All rows are made from the same 9 directions, up to rounding. Whole rows:
-23	-11	-12	13	-9	30	-7	-2	16	-10	23	28	5	-10	30	-12	24	-21
-37	6	-4	35	-24	-3	-20	16	-22	11	38	-15	7	6	6	-41	-2	-14
1	-5	4	-4	-10	30	-18	-3	-20	-17	32	16	21	-22	-11	-28	15	-41
-39	1	20	13	0	-42	8	-2	12	52	-1	-36	-13	16	1	-1	-18	4
-19	7	-19	37	-8	-18	12	-7	-4	7	27	-10	24	36	18	-32	-1	14
48	0	-8	-43	8	7	-7	-9	-29	-21	4	-21	18	-11	-1	-24	35	-6
-16	8	-6	40	-6	16	-12	10	-2	-17	21	25	4	0	-1	-12	-8	-8
-1	20	64	34	-8	5	-39	19	-42	4	4	-23	-3	6	-47	36	-36	-26
6	-15	-11	-22	-5	26	17	-30	-4	-13	16	35	37	2	-8	-7	11	-21
-36	-6	-27	-58	15	-15	20	-24	25	41	-26	23	-30	-23	-19	-6	-6	8
12	-25	14	-26	-19	-7	4	14	3	12	-8	-45	-1	-4	32	8	20	-3
-4	37	-2	62	31	3	-48	26	5	-25	26	6	-31	-27	13	-40	18	-9
-1	-6	-38	12	2	-26	37	24	52	-4	-44	17	-37	4	23	24	-30	61

Rows cut short, each followed by the rest of it:
-28	1	-31	-18	3	-1	13	-14	14	16	-17	20	-14	10	9 | 8	0	24
-35	-31	-34	-50	-49	11	14	4	-11	24	-5	-10	2	7	25 | -4	10	9
61	12	-8	5	16	2	7	-17	-17	-34	-6	-35	34	57	47 | 21	44	38
-23	15	-12	-3	15	4	1	-21	4	12	-13	23	-11	17	-7 | 21	-4	15
-12	3	-10	20	4	-23	12	-16	13	24	0	-51	10	66	79 | 14	42	39
10	32	-10	-7	9	-23	-13	-3	-47	5	0	-23	1	14	-41 | -25	-15	18
-4	0	0	-1	7	6	-12	-5	6	5	4	-21	-4	11	45 | 4	41	2
7	-24	-19	-36	-37	16	5	10	-26	-11	15	-1	21	-19	-8 | -32	4	-17
-43	-11	21	7	5	22	-14	-38	18	33	30	-23	19	35	81 | 14	74	-29
20	-14	5	24	-19	-39	27	20	9	5	-2	-49	15	29	30 | -3	-10	27
-21	22	-34	14	6	-6	-9	1	-11	-1	13	18	-9	-4	-15 | -40	-8	11
26	-3	-57	-33	-9	-5	38	-18	-15	-19	-11	14	29	28	-3 | -17	-3	43
7	-20	25	-21	11	-33	38	-1	43	25	-36	7	-18	-23	-34 | 28	-44	1
20	12	15	-2	41	-22	9	-8	31	4	-31	7	-26	-12	-18 | 24	-13	13
23	-20	29	14	10	-29	48	-4	52	8	-38	-6	2	26	14 | 63	-28	27
-24	7	-36	17	-35	-19	-1	36	-23	5	-2	-19	-14	16	2 | -23	-29	38
11	-11	36	21	-3	-14	3	3	3	5	23	-24	21	-4	-2 | -15	-2	-29
15	11	8	18	26	-6	-7	0	17	-9	-4	-4	-11	-3	13 | 4	13	4
37	7	-16	-51	-3	42	-18	2	-36	-35	-34	16	-8	-6	-17 | 40	11	16
6	0	-38	-21	-15	49	2	-18	-26	-36	3	53	27	12	-10 | 8	6	4
12	-4	8	5	-15	6	16	0	-11	-12	-11	16	17	17	-30 | 29	-36	7
-4	-25	-33	32	-39	-5	40	11	5	-23	44	38	47	-8	-17 | -68	-37	-13
1	29	-59	-19	39	-10	-5	-20	8	-2	-12	-1	-23	11	38 | -28	48	45
15	11	20	-2	-5	10	-48	36	-24	-7	-15	-57	-33	-3	36 | 25	34	8
-3	-25	54	-9	-38	14	-6	2	-26	19	7	-41	27	21	5 | 41	0	-31
-14	-45	37	25	-25	19	39	-16	49	10	-2	9	33	43	56 | 74	4	-11
10	0	10	20	4	-6	26	-26	-2	-5	14	21	41	26	-28 | 1	-25	-6
-13	26	-19	36	15	1	3	-1	1	-19	6	65	-5	-13	-61 | -18	-52	4
9	4	21	-15	4	47	-25	-20	-23	-17	3	15	14	7	-1 | 37	27	-25
11	2	-8	6	-5	19	4	15	8	-23	-35	24	-17	11	1 | 55	-20	31
-3	8	16	-29	21	-16	-14	-10	-3	30	-12	-34	-20	-6	2 | 3	21	-4
-36	19	-28	21	-10	10	-13	5	-18	-1	8	27	-9	8	-17 | -13	-20	12
7	-21	6	-16	-20	12	8	-3	-4	0	2	-15	20	13	24 | 14	17	-6
-40	-33	63	-10	-14	-3	-1	5	32	49	-1	-9	-17	-34	-10 | 29	-16	-54
43	-2	47	27	-19	-1	2	-31	-61	-8	50	-70	95	81	21 | -1	32	-22
20	13	-11	5	13	-21	-14	34	3	-14	-7	-9	-34	-42	-16 | -35	-11	9
39	9	-24	-5	-5	-13	12	19	-15	-24	-30	-16	-4	21	0 | 15	-15	51
43	25	-4	24	10	43	-26	-4	-36	-59	13	24	26	16	-4 | 11	18	0
29	-18	-39	17	10	-13	33	24	61	-34	-9	22	-13	-26	43 | -25	7	28
4	10	18	2	8	15	-25	-11	-20	-3	16	-13	10	6	6 | 1	27	-20
49	-53	28	-20	-30	-15	47	26	30	-11	-22	-19	17	-18	4 | 27	-27	-3
-34	-2	-33	50	-20	-10	17	7	17	2	21	3	11	36	45 | -22	-1	26
-21	12	-28	0	-12	31	-14	-22	-30	-4	12	1	20	49	37 | 11	37	16
2	-17	-7	-52	9	-20	29	-12	29	28	-43	-11	-21	-1	11 | 31	2	26
0	25	44	52	23	31	-56	24	4	-23	4	7	-33	-21	7 | 34	12	-26
5	-1	13	21	12	-6	1	-11	10	0	28	-6	19	-1	13 | -27	18	-22
-37	-7	-21	2	-13	-6	12	-14	0	20	29	11	17	4	1 | -42	0	-12
-17	26	2	33	3	-9	-20	-3	-30	6	28	-10	11	17	-17 | -30	-6	-6
0	9	-19	-44	33	30	9	-59	1	-2	-10	51	15	10	-14 | 21	25	-4
35	-37	11	-10	-33	-4	27	23	2	-19	8	-5	27	-24	-14 | -16	-23	-19
11	-27	37	12	15	-11	4	11	54	4	16	-9	-8	-49	27 | -19	21	-43
-15	4	-32	21	-5	-29	14	9	8	8	10	-9	-2	10	15 | -40	-7	25
37	28	11	36	19	57	-39	1	-21	-63	2	33	7	11	6 | 42	22	-3
23	-34	22	-13	-32	14	22	-1	-8	-11	12	-3	43	3	-5 | 10	-7	-26
10	-7	-2	26	14	-6	5	5	32	-14	19	6	2	-19	26 | -30	18	-12
-1	2	-4	18	8	12	0	-18	-2	-14	42	31	31	-13	-15 | -47	7	-35
-6	-10	2	-8	-7	15	-20	11	3	0	14	-16	-7	-19	34 | -15	36	-20
9	15	-11	-5	10	22	1	-33	-20	-12	-5	14	24	44	5 | 30	16	17
-6	-37	53	-16	-31	-12	10	16	6	31	-2	-35	5	-16	-10 | 21	-22	-34
3	26	-39	40	4	-7	-1	35	6	-32	-22	32	-33	-2	-15 | 1	-41	49
-22	10	17	9	-8	-21	-7	5	-19	29	-3	-27	-7	16	-19 | 6	-23	4
0	-16	18	-9	9	-29	18	-19	20	30	14	-35	16	5	23 | -21	22	-16
-19	-17	37	10	-7	-5	-19	40	35	19	-18	-25	-48	-35	27 | 29	0	-14
-18	-24	-5	4	-31	34	-13	16	6	-7	15	-8	3	1	62 | 7	40	-13
-24	-16	-25	-2	-22	-20	31	10	15	13	-2	22	-3	-12	-24 | -24	-43	9
